The rows come from 7 hidden closed curves, with some noise, and rows from the same curve form a group. Each curve winds through 8 dimensions. The rows are also pushed far along 6 directions, which tell nothing about the answers.
(in the rows, 128 means zero)
Some rows, each with its group after it:
[ 86 103 158 128 161 141 106 105 138 128 111 164 173 110 100 152 146 175
  79  53 158]
V
[189 132 125  98 114  93 125 106  89 150 138 150  32  89 115 113 103 106
 134 146 104]
P
[ 94  89 163 110 146 150 169 100 108 135  94 134 131  91  74 149 147 187
 127  20 132]
S
[156 149 104 136 140 118 128 131 144 133 144 108 119 129 144 122 126 115
 148 122 114]
K
[124 136 116 129 126 113 137 127 105 139 142 117 110 130 159 145 118 118
 145 166 137]
A
[141 146 106 178 177  83 190 131 116 157 188 193 108 147 167 173 148 164
 133 145 175]
J
[132 117 119 138 123 131 108 103 118 100 131 120 155 129 117 118  90 103
 121 128 116]
Q
[103 114 133 128 162 153 103 109 129 120 101 130 156 117 153 103  99 117
 145 136 122]
J
[161 133  85 121 122 134 159 114 135 153 174 129 119 150 155 108 145 152
 124 117 101]
V
[110 145 120 152 148  73 114 158 121 115 124 131  91 143 132 133 109  91
 161 174 157]
A
[ 86 105 164 146 129 159 111 170 142  97  60 134 150 166  64 126 158 146
 107 137 151]
J
[151 138  90 120 132 150 106 119 176 112 137  88 167 150 157 111 120 102
 116 119 105]
J
[151 138  98 152 193  92 137  44 118 139 222 163 201  82 204 157  70 129
 106  65 150]
Q
[ 89 101 151 129 116 200 110 115 149  98  76  92 189 144 138 102 127 112
 118 117 106]
K
[ 58 108 177  89 132 138 139 132  78 156  45  94  43  69 130 128 104 107
 223 159 108]
P
[ 97 108 127 126 145 158  88 100 160 105 111 141 197 139 141 105 112 137
  91  93 127]
V
[179 112 112 107  92 178 158  97 139 121 111  80 138 123 104 132 137 118
 108  60  50]
Q
[ 88 110 144 136 169 102  70  92 115 112 124 178 177 110 124 158  83 131
  78 116 176]
K
[102  96 148 109 125 135 156 137  82 150  73 122 103 103 109 143 144 140
 168 100  71]
Q
[136 141 111 114 135 102 145 103 118 144 168 116 132 102 165 144 128 120
 136 105 132]
Q
[159 152  82 131 101 148 123 129 147 119 157  81  95 134 189  85  94  64
 179 203  95]
P
[134 155  99 156 146 106  98 128 179  94 166 130 184 174 146 134 116 112
  84 139 184]
V
[113 120 140  93 136 139 164 119 102 154  89  97  76  96 133 108 135 128
 195 110  97]
Q
[185 146 112 112 136 136 143  90 139 147 165 122 119 102 183 103 124 115
 133 110 106]
V
[116 123 140 117 156 180 128 105 154 126  90 102 148 111 175  94 114 111
 162 121 108]
J
[139 149 125 158 164  85 141 123 118 134 176 180 141 127 192 116 101 117
 142 166 162]
S
[114 139 134 161 147 112 151 141 124 119 146 133 117 140 116 124 145 137
 152 135 178]
J
[150 146 133 126 168 107 141  87 115 141 157 156 138 106 134 128 112 138
 133 132 154]
P
[147 130 128 111 127 124 108 111 147 129 148 151 117 117 136 119 110 129
  90 127 147]
P
[ 90 131 136 138 138 135 130 159 121 141  93  86 111 132 121 138 141 126
 180 142 115]
K
[113 106 157  95 160 139 136  84  88 161  96 146 107  59 166 120 100 132
 168 104  99]
K
[146 139 134  93  98  95 139 135  93 158 153 138  48 103 125 116 139 126
 136 159 138]
J
[ 61 115 177 136 130 134  96 202 148 108  48 121 155 147  82 137 170 136
 135 117 135]
Q
[148 103 122  98  89 213 115 114 163 109  75  97 137 130 140  79 140 103
 126 123  51]
Q
[127 133 101 113 115 107 142 130 118 143 144 126  92 138 156 133 137 116
 142 145 114]
V
[148 132 130 100 135 136 202 108 108 176 136 117  88  97 152 122 125 168
 183  92  92]
S
[ 71 109 174 133 123 142 129 167 121 114  69 150 117 131 109 123 137 136
 148 159 148]
K
[116 150 160 156 103 142 142 214 139 137  91 101  57 155  97 110 180 132
 184 198 139]
K
[156 146 115 157 107 143 168 156 133 122 155 113 126 159 148 112 160 118
 152 168 122]
S
[140 131  99 134 136  91 194 129  98 164 163 148  80 136 124 187 155 163
 132 115 130]
Q
[ 95 107 160 118 132 147 132 113 100 135  88 128 118 102 117 132 107 131
 147 132 122]
Q
[110 108 110 105 152 121 144  78  92 131 137 123 130  96 163 112  98 107
 157 107 113]
J
[111 107 133 146 130 137 135 136 115 112 120 145 149 135 115 118 135 131
 128 120 128]
S
[205 153  87 170  90 147 138 178 162 111 157 106 121 214 126  96 172 125
 103 180 124]
A
[191 138 107 134 103 109 168 121 108 131 180 144 102 163  75 125 156 162
  90 134 152]
P
[112 127 134 132 104 138  99 184 174 102  91 123 144 170 111 125 165 114
  98 140 125]
V
[128 113 134 110 111 153 176  99 114 141 133 115 131 135 117 144 155 159
  98  85 126]
K
[158 134  96 125 121 120 130 140 151 123 146 136 140 156 120 123 129 130
 107 132 110]
P
[151 117 133  65 102 151  76  78 127 109  92  88 135 116  89  91  89  93
  91 125 105]
P
[125 118 145  62 108 104  66 119 106 148  82 116  58  93  78 134 113 107
 102 140 116]
V
[129 125 134 154 120 130 163 181 119 125  95 109 110 164  76 142 185 148
 151 116 120]
P
[141 131 139 114 103  90  94 144  95 121  88 110  52 118  51 142 119  92
 136 159 122]
A
[149 130 140 103 102 141 171 138 149 146 137 129 109 138  95 139 166 179
  96  88 143]
S
[193 168  75 137 136 106 122 110 147 137 177 130  83 135 211  99  85  71
 159 202 109]
J
[132 109 112 107 126 152 103 108 132 119  96 108 159 136 158 115 116 104
 110 110  79]
A
[146 141 100 140 143  73  92 128 128 102 164 140 138 131 123 130  69 105
 117 144 162]
A
[128 131 147 132 116 140 137 153 126 133  94 124  97 126 116 114 122 135
 171 151 110]
S
[158 110 111 110 107 147 123  98 142  97 116 116 156 134 114 122 123 105
  93  84  94]
K
[155 134 116 141 111 128 178 147 138 138 156 153 103 171 131 124 179 156
 103 126 134]
A
[137 112 130 105 129 157 128  89 134 132 112 129 133 117 149  97 124 119
 119  96  92]
A
[141 140 121 129 124 117 110 131 135 131 144 136 145 128 158 141 127 108
 115 155 127]
S
[127 126 134 117 127 148 133 145 124 139 107  94 131  91 130 126 124 130
 183 109  85]
A
[121 121 109 121 122 125 134 137 123 140 122 124 132 142 125 150 133 141
 127 125  98]
J
[ 79 114 134 156 178 169 151  81 158 106 150 155 210 115 198 100  85 140
 145  92 162]
P
[ 90 124 124 131 152  97  67 116 120 112 102 138 143 125 129 150  72  97
 127 160 136]
J
[196 133  90 121 131  88 141  81  82 151 178 149  78 110 161 117  98 100
 124 138 100]
K
[180 145 116 124  89  96 122 154 150 118 153 144  99 155  86 155 165 130
  63 121 149]
A
[ 98 141 149 178 182  99 156 152 131 135 166 169 126 122 125 146 153 165
 140 116 221]
V
[128 124 137 128 129 139 116 129 140 122  95 130 128 138 101 126 114 139
 124 122 115]
J
[114  98 179 107 135 150 157  77 135 120  98 159 137 105  65 175 136 180
  57  31 173]
Q
[ 80 112 147  88 181  91 156  93  56 182  95 140  67  42 210 121  58 109
 243 135  86]
S
[157  92 114  87 103 129  90  62 112 106 118 144 161 105  70 141  93 129
  49  56  86]
K
[100 127 141 145 121  91 149 190  91 142 110 145  68 161 102 142 145 150
 157 191 157]
A
[162 138  97  96 156 117 137  94 116 178 156 132 102  85 213 106  94 120
 168 120  70]
J
[131 133 124 135 135 104 110 123 138 113 162 148 124 137  92 141 131 140
  76 123 195]
S
[149 127 148  89 119  52  89  73  90 127 137 178  56  79  27 191  82 124
  52 111 182]
P
[155 147 117 149 131 116 181 136 114 150 159 138 100 132 144 129 123 154
 170 148 123]
S
[ 69 116 169 127 128 165 132 188 129 139  62  97 130 113 127 118 184 140
 189 118 102]
J
[169 146 103 191 118 185  60 173 219  49 122 121 249 210 122  69 143  89
  88 169 108]
P
[150 146 124 172 122 144 134 158 158 104 131 128 105 163 136 106 123 103
 141 187 148]
Q
[ 76 127 141 183 134 139  96 169 131  95 106 139 160 144 155 113 132  99
 167 188 137]
J
[160 145 100 151 165  94 177 123 127 146 196 156 146 133 179 130 145 141
 134 106 145]
S
[109 115 129 115 159  97 135  85 108 136 127 145 120 108  93 187 121 151
 100  80 161]
Q
[120 124 121 126 158 127 164  91  90 152 134 109 116  82 158 139 112 130
 190  96 103]
A
[ 93 116 163 159 131 141 122 174 137  98  77 121 129 139  66 131 169 129
 139 114 149]
V
[147 115 136 124 109 157 126 118 122 110 106 119 161 138  94 108 121 129
 116 118  96]
S
[110 131 136 147 142 131 148 124 126 119 120 126 142 145 135 125 121 130
 150 140 144]
V
[159 134 117 128 135 154 106 120 154 126 126 119 137 133 125 110 128 129
 112 124 116]
Q
[113 119 192 109 118 159 147 162 140 136  57 116 111 126  69 135 181 162
 124  96 137]
V
[144 107 138  95 107 188  93 114 156 112  74 103 168 114 122 112 131 113
 106  94  65]
K
[ 84 122 138 128 133 165 162 141 125 164 118 119 119 119 178 129 166 156
 177 135 110]
V
[117 126 122 120 110 116 121 132  88 149 124 131  65 121 121 130 134 123
 152 179 116]
V
[145 112 118 113 146 170 148  91 153 134 138 117 169 106 144 110 129 157
 120  45 103]
S
[ 93 124 113 168 124 145 141 144 135 113 154 128 195 144 154 143 158 144
 136 114 128]
J
[167 135 114 157  82 133 160 195 129 121 124 116  99 199  97 138 191 146
 110 166 126]
A
[ 95 116 132 190 155 128 165 151 116 113 130 153 162 166 126 146 153 154
 136 120 154]
K
[ 71 113 172  70 113 135 121 143  82 151  38  75  62  83 100 119 134 109
 203 143  93]
Q
[210 130  78  90 102 137 142  84 146 148 171 104 136 118 130 130 140 139
  83  44  56]
K
[252 148  30 105  80 114 139  90 126 157 223 114  71 133 154 109 150 109
  97 119  51]
V
[158 136 122 162 139 122 150 133 131 129 160 159 110 131 129 121 133 142
 128 124 144]
P
[ 85 115 147 115 147 135 123 121 126 138 102 126 138 109 110 160 121 152
 124 102 144]
P
[131 123 103 136 129 122 124 139 136 116 121 113 148 151 142 136 132 112
 129 120 103]
A
[108 124 166 106 152 113 117 114 123 139  99 139 101 112 108 141 127 144
 109 107 174]
A
[ 85 121 157 143 151 115  72 148 130  85  62 113 158 134  85 126  95  91
 139 144 146]
S
[ 88 129 140 126 162 129 150 152 137 143  92 124 129 117 139 138 129 135
 186 129 114]
P
[106 115 118 147 126 132 165 132  98 127 124 128 131 150 144 138 138 132
 156 141 113]
A
[ 44 112 148 123 166 127 147 107 109 133 100 118 142  96 156 145 101 133
 184 103 142]
K
[176 147  79 170 138  73 129  99 133  98 229 172 125 148 118 135 105 124
  78 122 197]
S
[139 140 111 135 100 120 129 142 134 136 156 127 113 139 132 150 151 126
 111 141 121]
K
[107 121 174 118 126 136 157 154 114 149  89 133  90 103  99 152 178 152
 145 108 136]
V
[123 120 132 105 148 164 185 117 114 157 109  77 144 122 141 120 165 165
 171  74 100]
P
[170 127 106 126 144 102 156  99 122 142 168 157 111 124 127 136 112 145
 102  92 132]
Q

New rows. What belongs after each?
[120 137 140 142 104 148 114 174 147 127 117 116 130 134 132 109 159 128
 152 148 114]
J
[167 135 101 146 131  74  73  94 136  80 177 170 126 134  82 129  79 101
  55 123 187]
S
[ 85  96 162  74 127 124 115  92  95 142  69 128 134  80 104 165  96 138
 122  83  97]
S
[131 143 139 121 159 108 126 134 132 154 126 141 119 111 146 132 108 146
 147 130 134]
S
[ 93 133 129 163 142 148 114 137 159 110 131 128 176 128 135 133 125 139
 148 115 136]
K
[ 68 109 136 125 152 118 109  84 105 118 149 138 194  93 137 155 112 142
 113  77 162]
J
[ 95 149 160 131 142  90 133 181 119 147 110 141  54 129 122 126 123 136
 175 195 185]
S
[136 118 148  90 101 110  77 103  91 123  97 137  83  96  90 120  74  96
 115 167 113]
S
[131 131 147 150 127 121  98 165 124 118  98 115 130 130 103 131 122 105
 135 144 116]
Q
[182 165  71 110  98  96 106 121 111 147 167  89  32 123 173  99 105  55
 172 219  95]
V
[191 145 103 131  91 141 147 186 122 152 134 100  83 174 118  97 183 137
 144 176  87]
P
[156 139 109 114 122 102 122 129 119 140 160 127  73 122 113 119 125 120
 121 151 151]
S
[129 118 126 119 106 131 118 115 121 120 136 141  98 128  97 110 135 131
 106 125 139]
V
[149 130 120 129 148 111 118  91 119 112 145 149 123 124 161 104  86  94
 118 152 156]
K
[125 108 168  90 119 137 203 122  96 162 111 138 105 122  86 143 192 200
 111  63 141]
P
[218 146  78 149  99 133 113 135 173 114 185 147 131 180 108 132 142 129
  45 142 127]
Q
[ 97 111 129 118 118 122 114 149 131 125 102 133 122 134  84 154 133 153
 112 110 131]
S
[ 95 113 144  84 107 114 105 141  86 138  73  99  73 104  98 136 123  97
 154 162 105]
S
[137 131 126 116  95 136  92 129 136 117 144 132 128 123 146  89 121 104
 115 157 123]
J
[106  97 132  87 140 101 139  55  91 141 154 176 126  76 115 166 100 163
  77  53 157]
S
[ 95 140 140 186 147  96 175 175 117 130 149 174 114 146  89 172 161 186
 158 137 189]
K
[133 135 105 158 137 164 118 130 175 109 166 120 214 137 183 114 158 128
 116  97 122]
J
[116 130 136 121 104 146 120 167 132 112  77  85 128 161  83 122 156 113
 149 167 111]
P
[146 157 125 116 149 102  56 128 139 130 118 124 128 115 182  92  50  69
 153 212 114]
S
[117 108 137  78 113 151 100 146 122 147  55 108  88 116  96 110 153 130
 142 130  77]
Q
[175 137 114 103 109  91 155 109  62 160 140 122  13 102 112 107 111 108
 178 169 102]
V
[167 109 101  86  89 180 177  88 148 144 156 101 182 112 144 129 171 170
  93   4  51]
J
[160 126 125 103 119 106 104 110 107 129 108 119  87 104  84 139 111 102
 121 118  98]
P
[109 123 132 119 111 131  84 166 150 115  87 116  98 130 131 117 111  93
 133 160 114]
P
[163 130 123 138 120 117 130 126 111 128 153 154 120 148 102 114 136 146
  98 145 148]
P
[ 85 102 172 112 116 145 175 138 106 155 106 158 121 110 104 151 172 195
 125  80 132]
J
[178 142 114 139 109 130  95 121 152 105 157 128 138 121 103 114 118 107
 101 123 120]
A
[ 94 118 161 124 161 130 107  92 118 109  89 133 131  85 136 106  78  95
 165 128 139]
P
[156 137 112 136 152 119 104  96 126 124 141 123 124 106 150 100  85 100
 150 125 113]
K
[174 143  95 100 141 103 140  80 103 145 165 127  73  89 168  90  67 101
 176 150 111]
K
[115 130 124 152 119  93 126 157 101 115 131 136 115 151  91 160 141 120
 125 166 152]
S
[173 124 130 106  84 105 134 137 125 112 137 130  79 150  13 141 168 148
  53  99 165]
S
[ 83 106 120 133 137 159  96 116 142 113 117 121 164 117 140 115 129 122
 131 106 117]
V
[144 124 126 160 135 162  25 104 174  63 119 144 230 136 147  80  71  73
  81 151 119]
S
[101 134 126 147 132 127 134 153 103 128 136 107 114 132 130 117 149 120
 174 169 147]
J
[111 116 121 143 164 119 161  94 110 146 167 178 158 119 127 163 153 193
 104  79 162]
Q
[193 140 102 113  81 140 124 116 134 113 133  97 112 160 105 101 126 100
 108 151  90]
V
[136 163  82 196 160 123 180 173 132 140 162 118  79 173 170 121 143 128
 214 218 150]
Q
[ 78 123 145 114 138 131 119 143 143 123  95 136 113 136 134 131 125 127
 133 154 164]
Q
[135 136 133 144 159 117 161 152 142 137 127 136 151 146 134 140 152 153
 134 101 137]
V
[179 132 111 149 131 150 161 113 126 137 170 138 152 130 138 121 145 151
 119 109 115]
V
[ 85 123 142 135 125 131  77 156 148 104  83 133 164 138 132 135  99 108
 129 160 117]
S
[150 127 141 123 122 138 127 133 124 142 132 142 122 116 105 126 134 161
 114 118 131]
A
[ 84 121 151 142 144 140 167 139 128 128 115 139 103 121 132 119 114 145
 178 140 153]
P
[ 64 104 165  91 163  94 140  80 100 136 114 152 142  79 134 156  92 142
 121  60 167]
Q
[134 105 145  94  74 195 182 125 141 141  90  87 129 123 107 136 199 156
 117  45  56]
K
[140 110 114 128 125 151 108 139 157 112  90 143 126 158  97 126 148 135
  97 121 108]
Q
[150 112 141  76 143 115 116  85 109 140 105 142 103  85  95 123  92 141
 113  89 123]
K
[132 116 139 136 133 171 189 142 134 149 115 116 115 123 107 129 165 180
 157  77 105]
P
[129 110 140 119 150 137 112 114 121 115  92 136 144 123 104 120 106 132
 121 116 130]
K
[108 109 160 142 139 143 128 135 130 110  80 150 114 134  87 125 116 135
 124 125 147]
Q
[118 113 129 114 115 148  68  85 130  96 124 127 145 113 136  98  66  92
  94 153 142]
P
[121 133 131 135 119 134 140 139 132 133 158 129 168 128 161 121 144 136
 127 124 128]
Q
[108  96 178  94  77 159 134 181 118 123  23  98 100 140  45 153 189 150
 116  95  92]
A
[113 123 139 124 124 132 108 140 128 126  91 116 137 130 118 148 143 116
 127 132 112]
V
[ 99 134 163 173 134 112 171 203 120 121 100 153  85 179  87 139 177 156
 148 179 195]
K
[154 124 105 115 163  80 164  47  83 151 193 169 108  97 164 125  74 140
 121  91 147]
K
[114 135 126 151 124 158 120 147 141 123 110  85 134 142 126 109 135 118
 166 141 105]
K
[157 141 104 139 123 136 108 103 156 122 167 140 153 121 167 128  99 122
 113 134 123]
S
[ 87 123 162 149 159 112 121 157 120 111  84 122 144 149  75 145 150 145
 132 115 177]
P
[118 114 160  99 130 188 172 136 123 166  81  99 106 106 112 108 179 181
 175  85  94]
Q
[ 72 128 154 160 135 153 139 154 146 108  98 129 124 131 114 133 119 130
 170 161 160]
P
[121 131 140 113 141 115 125 146 100 138  85  91  92 129 103 117 135 117
 170 144 123]
P
[136 111 133 115 108  82 105 133  96 122 116 155 108 118  51 170 124 137
  85 103 123]
A
[ 83 114 166 131 136 205 175 174 148 132  58  86 189 146 167  88 166 141
 199 123  77]
S
[147 132 116  85 128 115 188  89 102 177 165 105 108  82 159 155 149 146
 146  63 102]
Q
[136 114 116 114 119 177 104  91 121 118 106  98 147  89 152  84  86  99
 178 125  51]
K
[105 128 157 153 140 138 128 155 117 122 114 139 109 111 132 115 137 116
 169 168 151]
V
[137 112 148  95 116 154  86 140 117 145  65 107  89 107  95  95 136 119
 141 128  71]
V
[195 155  58 105 122  90 103  83 127 132 198 109 130 130 173 123  90  78
 106 156 106]
P
[ 96 163 109 215 148 108 110 179 164 100 171 147 155 172 201 120 128  89
 162 212 175]
K
[105 109 165 121 137 136 109 167 128 117  50 129 145 143  85 116 159 133
 132 115 112]
P
[130 124 110 160 144 127 150 116 114 124 163 148 153 123 171 124 137 124
 147 120 119]
J
[149 142 133 129 128 134 110 134 137 132 140 130 114 104 128 100 113 124
 146 146 128]
A
[ 87 135 157 183 169  66 126 142  89 111 143 188 117 147  98 141 116 145
 129 177 238]
P
[116 131 138  91 148 121 149 102 106 161 129 118 136 100 175 133 102 128
 153 132 115]
S
[ 71 113 171 110 169 133 140  80 125 140 118 172 164  80 142 160 110 161
 119  93 170]
P
[110 152 110 182 146 128 116 157 162 122 176 161 158 164 193 120 142 128
 127 189 176]
V
[107 151 141 143 126 130 121 183 135 147 110 116  88 130 145 132 135 132
 181 205 137]
S
[108 120 137 157 116  97 132 174 136 108 112 163 123 178  42 200 172 161
  64 124 180]
Q
[182 153 101 110 139 114 145  73 128 148 201 109 137  90 195 105  90 104
 135 102 117]
Q
[180 141 130 121 123 102  93  98 157 102 168 148 159 132  74 150 121 129
  23  93 193]
V
[122 101 158 119  92 118 106 178 111 115  58 135 102 164  11 164 172 154
  74 113 122]
A
[157 121 137  77  37 155  76 149 121 111  75  82  67 130  70  76 124  81
 124 181  66]
J
[109 103 152  84 120 144 186 111 121 152 100 114 122  98 128 158 142 153
 126  47  99]
Q
[133 141 107 145 140 114 105  99 128 124 161 116 136 124 138 127  98 111
 127 128 140]
K
[173 124 116 121 106 131 126 143 130 118 128 122 123 128 105  99 116 126
 132 114  92]
A
[134 156 110 157  99 129 141 190 157 136 146 111 101 157 139 131 171 128
 161 166 112]
K
[146 125 108 153 106 155 227 214 132 155 122 122 103 187 129 131 217 181
 173 135  82]
K
[192 151 123 159  88 126 142 185 151 118 156 153 125 186 100 118 179 136
  89 170 132]
S
[ 82 121 149 137 145 114 184 169  98 157  90 136  94 121 145 142 142 153
 210 139 111]
S
[141 146 117 112 138 126 135 123 138 145 136 129 113 118 138 123 107 122
 156 158 111]
P
[101 148 170 135 165  60 111 144  95 135 102 152  97 111 118 154  93 108
 158 180 178]
S
[180 123 114 120  82 173 127 128 144 101 118 113 122 150 119  72 125 103
 122 154  86]
K
[149 135 143 122 138 108 143 144  82 166 117 134  63 110 111 129 134 139
 167 160 118]
V
[121 116 140 124  87 151  76 163 156  94 104 131 178 166  62 122 171 141
  60 121 133]
Q
[ 74 119 145 150 154 119 114 134 120 117 111 147 144 144 155 123 106 116
 133 162 162]
K
[ 66 114 125 189 171 116 161 114 117 106 155 171 197 154 164 165 127 155
 125 115 187]
A
[ 93 140 159 142 137 128 100 182 159 116  83 136 127 141 100 140 138 118
 146 178 152]
P
[129 139 113 105 139  79 129  77  86 167 168 139  72  72 189 143  87  99
 155 138 119]
K
[ 86 125 181 117 192  83 116 113 115 136 117 166 124  72 124 156 103 137
 121  95 208]
V
